The first 9 rows are patterns. Each new row is the sum of 2 different patterns, raised or lowered, with some noise. Before adding, each is slid sideways (what falls off one end comes back at the other), maybe read backwards, and multiplied by a number that may be negative. Names go in the order of the patterns.
Some rows, each with the names of its patterns after it:
[ 28  -8  24   0  17  13 -24  -2  18  19   5 -22 -14 -26   1  -2  -1 -22
  15  -2  -6   7   7   0   4  19 -41  24  -4  19  -2] -> H
[  4 -29  -5   6   5  -1  15 -15   7  -6  -1   3 -22 -17  15  -1  11  16
   0   6  15   3  -2   4 -27   9 -19  -2  10  19  -6] -> B
[-13  -9   0  13 -26 -15 -33  -5  -6   0   8 -13  19 -12  -2 -14  -9   8
  -5   9   5   4  26   4  -4   8 -22  10 -15  -5   7] -> W
[-30  -7 -41  18  -4  -6  -7  28  10   8 -10 -12  -5 -23  -4  16  -7 -25
  -4  -9  15   3 -21 -10   7  -6  29  10  12 -16   5] -> N
[-17  28  -7  10  -1  -7   0   9 -14 -27 -14 -18  -2 -11 -14  14  12   4
   6  14  18  15  25   9  -7  -2  -4 -18 -24  -9  23] -> S
[ 33  -4  -3  20  -1 -27 -22  17  -7   4   5  -3 -18  -9 -26   2 -21  40
 -23 -18 -13   5  16   2   2 -13 -11  12 -23  13  -3] -> K
[-11 -39  -5  -6  -7  16 -23  -3  20  11  12 -22   0 -18  -7  13   8  -7
   7 -12  15 -16  22  -2   7 -21   2  -3   7 -22  10] -> P
[ -8 -14  11   0   5  15 -10  14  16 -29  -9 -45   3 -11  15  -6   9 -12
  14  -4 -24   1   9  -3   2 -14  -3  23 -26   1  14] -> Y
[-42  12 -13 -26  19  10 -10   6  13  -3  11  -6  31 -17 -17 -18   4  18
  -4  40 -13  -9   5 -36  12  -5  16 -17 -30   0   6] -> U

New rows, each followed by the names of its patterns:
[ -3 -45 -61 -25 -25 -79  18 -54 -43 -23 -16 -60 -13 -26 -30 -26 -41  21
 -41 -56 -60 -21  10 -19  26 -44 -37 -20 -41 -29 -26] -> H U
[-11  16  16  22  16  45  33  40   8  28  -2  15  23  26  25  17  47  25
 -14   4  23   8  12  -3  11   1   2  15   7   7  56] -> W K
[ -2  -7   3  37  -2   5 -13  29 -28  -4 -25  13  19   0  60  -1 -25   8
 -43   1   2  12 -28 -30   0   2 -22   1   2 -20  11] -> B U
[-22  -3 -11 -42   6 -16  -6 -46 -21  -8 -61 -22 -30  15 -51 -20 -34 -25
 -26 -28 -19 -23  16 -10 -55 -10 -30  11 -15   8 -11] -> W K
[ 11   0   5  33  25  -6 -18   1  22   2  13  -3  23  -8  40  -8  10   9
  -9   0   9 -11 -33  30 -34   1 -18  -1 -12  18 -14] -> H S
[ 20  33   7  12  12  23  15  17   7  53  37  23  12  26 -11  26  47   2
   9  10  -3  46   0   8  11  16   4  40  12  12  57] -> H Y
[  1   2 -15 -17  34   4 -11   2  12  -7 -20 -20 -23  -6 -33 -35   3 -22
  27  -6   3 -20  10   0  14 -36   6 -13  -6 -21  -3] -> S Y
[  7   7   9  38   6  14  34  27   9   3  34 -14  47  22  26  16  26  36
  10  27  31  19   9  64  17  14  52  -7  14  -1  15] -> K U
[ -7 -22 -47   8 -16 -14   2 -16  -8  -4 -16 -62 -31 -21  -8  -7   1 -18
  -3  -4   1 -26 -36 -17   0   8 -25 -45 -13 -63 -11] -> H Y
[  9  -1   4  -8  35   5 -18 -23  -7   5 -30  -9   5  32  -1  15  24  17
  16   9  10   7  17  17 -39   3  -6  44  -4  37   2] -> S K
[28 37 18 -6 71 -3 28  1 31  2 20 13 38  4 44 -6  0 13 30 20 31 50 36 22
 -9 16 15 28 14 24 40] -> K P
[  2 -18 -10  14 -22 -15 -29  -5 -17 -15 -22  30  13   5  -6  28   6  22
  51   9  -3   0 -20   2 -23 -28   3 -28  40  -8  23] -> S P
[ 20  26  -5  26   8  30 -18  22 -17  23  33  52  15   3  23  50  12  46
  42  49  22  48   1  62 -17  23  15   9  44  28  27] -> H P
[-5  8  3  4 -2  1 23 14 19  6 45 -8  7  9 18 11 25 14 30 12  1 14 14 13
  5 23  4 68 35 24  1] -> B Y
[-31 -32 -26 -18 -32 -19 -40 -23 -54 -13 -14 -44 -22  -1 -15 -29 -33 -29
 -34 -25 -11   1 -13 -27 -31 -57 -10  -4 -25 -10 -41] -> B K
[ 14  14 -16   7 -22 -17 -18   5  15 -18  20  23  13  54  25  21  34  -9
   8  13  21  -5  14 -38  31 -27  25  17  31  -3  -1] -> S P
[ 10 -28   2 -10   5 -51 -25 -33 -13 -59  10 -47 -30 -21 -14   7 -16 -24
 -30  -9  -2 -31 -20 -20  24 -18 -28   1 -38 -56 -48] -> N K
[-18  16  -5  -5  -7   0  -2   4   4 -23  33 -13 -21 -22 -32 -16  -4  -7
  -2  -9 -17  23   0 -30 -11  -1  16   9   6  -7  16] -> H Y
[ 27  -1  23  22 -15  16  27 -45  26   2 -16 -17  37   6  59 -18  39 -12
 -12  57  -5  21  14 -17  10   4  30   6  41 -12  26] -> Y U
[ 22  12  24  40 -11  53  23  35 -10  21   0   8 -37  60  32   3  50  40
  28  58  28  -5  22 -12  48  36  22   7 -22  13  20] -> N U
[ 56 -16  37  22  18  -4   6  22  30  13  19  56  13  11  25  55  15  24
 -26   5  13  42  23  21  11  21  13  44   2  37  39] -> N Y
[ -2 -21  18   7   6  31  30  59  14  -2   7  32 -21  -2 -11  -3  13   1
  25  54  19  21   2  -5   7   6 -10  -9 -25   2  25] -> N S
[  0  -3  -1 -13 -16  -6 -38 -20 -22   1 -20  14   6   4   1 -29 -19   0
 -16 -38 -18 -18 -23  -6 -28   0  -5 -33 -13  -5  -5] -> W S
[-27  25  -8   8 -27  27 -46  29  -8 -11 -12  -8  -7 -29  10 -35  -4 -10
 -15 -35 -38 -34 -12 -14   2 -14 -42  10  -5  -4  12] -> H W
[-6 33 25  5 46 36 30  4 13 13 33  0  3 44 12 62  7 25 -1  0  5 21  1 24
 28 24 13 18 25 11 29] -> W Y
[ -4  28  23   3  22  12  42  26  38  47  33  39  13   8  27   8  -5  -2
  -2  15   2  32  23  15  29  12  13 -21  42  -2  17] -> W S
[ -9  51  -9  46   7  34  25   4   0  23 -18   5  14  21  16 -12  20  22
  21  17 -16  18  51  16  45  19  14  -8  17   4  18] -> S P
[-14 -15 -13 -12  10   9 -42  17 -11  23  12  12   9 -23   3  -4 -20  21
  21  19 -11  15 -11 -35   6  -4   9 -16  12  -2   9] -> W K
[  7  41  15  21  12  12  17  27  -2  40  16  22 -13  38  -7  62  26  49
  13   5  27  11  22  15  18  13   8   4  12  38  -7] -> B Y
[  4 -27 -58  14 -30 -14 -12   7 -24  13 -29   8   8 -67 -25 -41  -1 -25
 -27 -35 -36 -23 -11 -22 -61  -5 -18 -28 -12 -26 -23] -> H Y
[-39 -10  17 -28  -2 -36 -16  -1 -27 -34 -21 -36 -30  -1 -14  24  -4 -20
 -14   7 -51  -5 -51  -7 -32  -7   3  29 -19   1 -30] -> B N
[ -2  -4   1 -28   0  -1  -4 -29  26 -26  -5 -11 -20  30   0 -15  -5   2
  -6 -22  -1 -22  27 -15 -16  38   4  15 -18  16 -23] -> K Y
[ 41  10  16  70  12  42  45 -13  14  42  11  11   9   4  35  -8  27  35
   9   2 -13  34 -26  53  30  43  41   6  23   5  14] -> N U
[ 10   8 -22 -10 -47   0 -32 -32 -11 -58 -39  17 -25 -16  11 -17 -35  12
  -1  -7 -28 -10   9 -12 -15   5 -35 -17 -44 -17 -21] -> P U
[ -8  16   1   6  13 -15  40 -10  20 -14   3   8 -33  -4   7  39  -1   8
  -6  16   9   4  25  16  18  17 -20  51  27  28  14] -> W K
[-25 -11   0 -14   3 -33  -7  16 -35 -28 -25 -27   4  -4 -15 -21 -15 -16
 -12 -39  -8   1 -16  10  22 -29  -3 -40 -16 -20 -26] -> B K
[-24  -3   6  27   3   7  19  -5   6 -14  -7   7  26  -7   5   9  -6 -23
  -6  -6 -20 -22   3 -12 -13  -2 -38  23 -30  39 -32] -> W K
[-20  31 -10 -34  -7 -16  11  -2 -32  15  27  -7  12   9  31   5  28 -32
 -13 -24  14  -2 -23  12  24 -12  39 -18   7  14  -5] -> S Y
[-29 -15 -29 -10 -29 -55 -28 -35 -27   3 -28 -13  12  11   4 -46  -1 -44
  -9 -12  -5 -15  -6 -32   4  -3  12  -5  -4 -20  -5] -> S P
[ 14 -10 -36 -43 -13   1 -24 -23  -6  -1 -43   0 -14 -13 -67 -11 -34 -15
 -33 -32   0 -18  34 -52 -19 -41 -19 -59 -26 -58 -17] -> H Y
[ 23 -30   7  30  22  16  17  -6   1  28  20  36  22  11  17  19  18  24
   5  -2  16  14  12  34  22  36  29   4  25  16 -11] -> B P
[-13  -8 -48 -18  -8 -16 -23 -30 -40  15 -54 -12 -12 -24 -41 -18 -18  -5
  -5 -13 -14 -15 -60 -27 -50 -30 -24  -6 -23  14 -25] -> P Y
[  9   6  11 -25   1   1  -3  20   0  -6  -5  24 -28   2  27  -2 -17  -9
 -30  22  17   4 -11 -25  27  11  14  21 -18  17   3] -> H P
[ 23   6  17  18 -19  -8 -27  27   7  31  29  45  13   8  30 -23  24  19
  11  24   4   6  48  18  29  44  10  12  36   4  13] -> S Y
[-17 -47   9 -51 -17 -35  -9   5 -21 -26  20 -29 -22   6 -54 -48 -14 -30
 -38 -16 -48  -8 -48 -12 -11 -16 -46 -40 -25 -47  -8] -> B U
[-22 -34 -21 -38 -28 -42 -33 -13   2 -23  -9 -19 -23 -40   0 -44   5 -29
 -21 -13 -28 -31 -11 -10 -18  -7 -24  -4   4 -34 -25] -> B S
[ 25 -12   4   6  23  -5  22   3   6  14  -7  24  19  43  39 -31  45  17
  35  11  54  27  34  11  23  -3  26  47  -1   5  15] -> W K
[ 47  12  30  -4  20  15  15 -23  -5  23  -2  22  30  23   1   9  16  37
  24   9  13  22   8  11 -30  19 -22  16  -4  27  -6] -> N Y
[  1 -32  30   0  21  -1  16 -17 -19 -12  12  -7  21  31  17  -5   6   8
  34   9 -15  12   2  20  -3  15  11   6 -21   8  10] -> N S
[-25  -1 -15   9  38   2  30   3  -6   7 -28   1  -2   2   8 -24   8   5
 -30   5 -30 -18   0  24  -7   0   1   6   8 -12  25] -> W U
[ 30   7   7 -11   9 -48  20  19   5 -14   6  22   7  34  29  24  43 -19
   4 -15   7   1  -6 -21  48   5   0  37  20   6  10] -> S K
[-4 56 18 37 -4 37 24 46 22 48 20 11 14 33 39  6 -9 24  3 31 36 21 10 48
 19 22 29  6 34  9 37] -> H B
[-17 -26 -24 -42 -11 -41  -9 -27 -44 -29 -26 -25 -24   4   0 -23 -18  -3
   3 -31 -26 -54 -33 -34   7 -24 -11 -21 -38 -21 -56] -> H N
[ -5  14  -8   1 -15   4  -8  17   4   5  50  34   9 -19  24   9  29  25
  16  24  19  20  17  37  25  25   7  23  25 -10  33] -> H S
[ 29  24  19   3  49  -5  25  -9  34  37  10  52 -20  -2   2  -7  32   9
  22  13 -12   3  33 -41  35   5  -3  59  33  15  35] -> W U
[-23   2 -18  -2  14  -7 -27   6 -38 -18  -1 -39 -28 -17 -32 -19  -6 -24
   2 -33  23   6  -5 -21 -28 -13 -63  -2 -26  -8   5] -> S U
[ 29   3   5  21  36  -1  35 -16  12  18  -3  10  18  -8  25   2  18  21
 -10   5   7  20  17  29  21  23  53  29  30   7  -9] -> B W
[ 23  61 -16  36  10  17  38  43  28 -28  19  -1  25   6   6  47  25  12
  52  45  27  71  37  31  46  39   6  15  -2  50  40] -> S U
